There are 3 ways to turn a row about zero (a turn may also mirror it). The second row of each pair is the first, turned, with some noise. The first 21 pairs use one turn. New pairs use 2 turns, one after the other, and a turn may come again.
Known pairs, each followed by its turns in order:
 0.94  1.13 -2.06  1.17 -1.81 -0.41
 1.01  0.12 -0.25 -3.23  0.27 -0.12 : rano

 0.66  2.32  2.29 -2.67 -1.09  0.62
 3.36  1.45 -0.79 -2.05 -0.39 -1.82 : Liva

-1.06 -0.22 -0.32 -1.23  1.64 -0.12
-0.34 -0.90 -1.86 -0.86 -0.28 -0.18 : Dezad

 1.02  1.42 -0.88  2.84  0.08 -0.18
 1.63  0.37  1.20 -2.23 -1.81 -0.14 : rano

 1.26  1.19  0.21  1.02 -0.60 -5.69
 1.67  4.41  2.77 -1.15  2.23 -1.00 : rano

-0.15  0.25  0.04  0.81 -0.69  5.69
 0.45 -5.05 -1.91 -0.50 -2.28  0.23 : rano

-1.39  0.65 -1.17 -0.98  0.24  0.51
-0.86 -0.01 -1.40 -0.43  0.55 -1.72 : Dezad

 3.84  2.51  4.79  1.22 -0.09  1.81
 1.45  4.12  0.53  0.93  1.77 -5.01 : Liva

-2.74 -0.30 -0.47  2.94 -1.79 -1.33
-1.27  0.28 -0.31  3.65  2.25  0.83 : Dezad

 3.76  0.99 -1.78  0.77 -1.52  1.74
-0.52 -2.24  1.05 -3.88  0.18 -1.29 : rano

-1.50 -1.38 -0.21 -3.82 -0.15 -0.19
 2.57 -0.08 -3.17 -0.22 -0.22 -1.33 : Dezad

-0.63  0.99 -1.69  0.11  2.04  0.33
-1.88 -0.65 -0.59 -1.42  1.12 -0.50 : Dezad

-0.34 -1.05 -1.12 -0.46  2.00 -0.30
-0.29 -1.91 -1.15 -1.15  0.57 -0.04 : Dezad

 4.51 -0.89  0.63 -0.06 -0.07  0.60
 1.02  0.32  1.24  1.47  3.82 -1.62 : Liva

 1.09 -5.69 -2.60 -3.72 -5.69  0.65
 1.16 -7.18  0.29 -4.08  3.73 -0.33 : Liva

 2.51 -5.25 -2.14  1.68 -1.43  0.80
-2.54 -4.17  1.68  0.62  4.09 -0.72 : Liva

 2.64  3.29  1.55 -1.93 -5.69  4.68
 2.22 -7.04 -0.29 -2.09  4.27  0.29 : rano

-0.89  5.69  0.47  1.06 -2.41 -3.05
-2.15  5.86  0.09  0.16  2.26  2.16 : Dezad

-2.47 -1.91  0.47  1.17 -1.02 -2.14
-1.08 -2.51  1.02  0.12 -2.74 -0.06 : Liva

 4.89 -0.07 -2.14  1.96  0.15 -0.15
-0.72  1.33  3.10  1.14  4.38  0.34 : Liva

-0.03 -2.44  0.27 -2.23  3.34 -0.81
-3.80  1.33  0.61  2.69 -0.55 -0.46 : rano

New pairs. What belongs after each?
 0.41 -0.23 -0.90  0.35  0.37  0.05
-0.62  0.36  0.05  1.00 -0.24 -0.21 : Dezad rano

 0.44 -0.59  0.88  3.76 -3.56  0.28
 2.21 -1.57 -0.28  0.43 -4.47 -0.69 : Liva Liva

-1.36 -2.72 -0.09  0.04  0.93 -1.11
-1.76  1.59 -0.06  0.46  2.38  0.23 : rano Dezad

 2.45 -0.04 -0.04 -2.55  0.89 -0.46
-0.87 -0.68 -2.62  1.46 -1.68  1.15 : rano Dezad

 0.49  0.74 -0.16  1.20 -1.08 -0.22
 1.20 -0.42  1.03  0.80 -0.41  0.47 : Dezad rano

 0.73  1.16  0.69  1.41  2.43 -0.98
 2.44 -1.37  0.98  0.98  1.13 -0.80 : rano rano

-2.88 -0.79  0.19 -1.80 -0.32  2.78
-2.77  1.21 -2.53 -2.09  0.88  0.73 : Liva rano

 0.55  0.68  0.32 -3.72  2.15  3.08
-0.52  1.16  0.42  0.59  3.24  3.85 : Liva Liva

-0.84 -1.66  1.92 -1.32 -0.15 -2.65
 0.08 -1.93  2.53 -0.21  1.42 -1.91 : Liva Liva

-3.63 -0.79  2.12 -5.69  0.27  1.00
-3.83  0.15 -1.38 -4.59  2.41 -2.52 : Liva rano

-2.29 -0.98 -0.62  1.05 -3.12  0.21
-2.51 -0.52  1.32  0.66  0.89  2.79 : Dezad Dezad

-0.25 -5.55 -0.17  1.54  2.34  1.98
-1.86 -5.16  1.51  1.45  1.06 -1.94 : Dezad Liva

-0.78 -0.78  0.45 -0.19  2.49 -0.11
-0.98  1.40  0.65  1.89 -0.12 -0.17 : rano Dezad

 0.18  2.51  0.45 -0.50  0.06 -0.12
 0.42 -0.22  0.35 -0.36  1.02  2.15 : Dezad rano

 0.98  1.37 -1.45  1.81  1.49 -1.25
-1.02 -0.93 -2.22 -0.14 -1.76 -1.09 : Dezad Dezad

 2.78 -0.63  2.29 -0.98  4.75  0.27
-0.34  1.42 -0.83  4.76 -1.84  2.78 : rano Dezad

 1.49 -2.47 -1.15 -0.91  0.45 -1.60
-1.39 -1.04 -0.70  2.56  1.48 -1.69 : Liva Liva

-0.94 -2.26 -0.49 -1.78 -0.30  1.06
-2.02 -0.71 -0.35  0.16 -0.95  2.30 : rano Liva

-0.11  0.97 -3.38 -1.46 -0.27 -1.27
 2.13  0.32 -1.00  1.99 -0.28  2.35 : Dezad Liva

-1.06 -5.69  0.07  0.75  0.59  0.51
-2.79 -4.49  0.32  2.04 -0.53  0.45 : Liva Liva

-1.09  0.07  0.24 -5.69  4.52 -2.77
-6.43  0.47 -1.31  3.51 -2.92 -0.63 : rano Dezad

1.98 1.16 0.42 2.36 1.34 2.06
-0.88  2.49  0.23  0.93 -2.46  1.47 : Liva Liva

-1.89 -0.81 -2.86 -0.38 -1.22  1.09
-0.36  3.54  1.12  0.15 -1.26 -0.60 : Dezad rano

-0.42 -3.06  0.00 -3.45  1.48 -0.42
 1.87  2.32 -1.52  0.10 -2.56  2.49 : rano rano

-1.77 -0.53  0.39 -0.50  1.05 -0.64
-1.73  1.36  0.37 -0.64 -0.18  0.20 : rano Liva

 2.10 -2.24  0.48  0.31  0.27 -0.58
 0.60 -0.32  1.48  0.56 -2.35  0.32 : rano Liva

-4.26  0.47  1.69  0.05  1.32 -3.60
-4.03  1.01 -1.71 -1.10  1.39  2.95 : Dezad Liva

 0.43  1.91  2.15 -0.67 -5.69 -0.42
 1.66 -0.06 -0.43  5.07  3.07  1.17 : rano Liva

-2.22 -0.69  0.55  1.03 -1.27 -0.27
-2.21 -0.77  1.10  1.06  1.02  0.47 : Dezad Dezad

-0.13  2.76 -0.36  2.76  0.16 -2.57
 0.09 -3.01  3.02  0.11  2.16  0.01 : rano rano

-3.17  0.69 -1.41  2.21  0.58  2.02
 1.40  0.80  2.36  0.42  1.20 -3.34 : rano Dezad

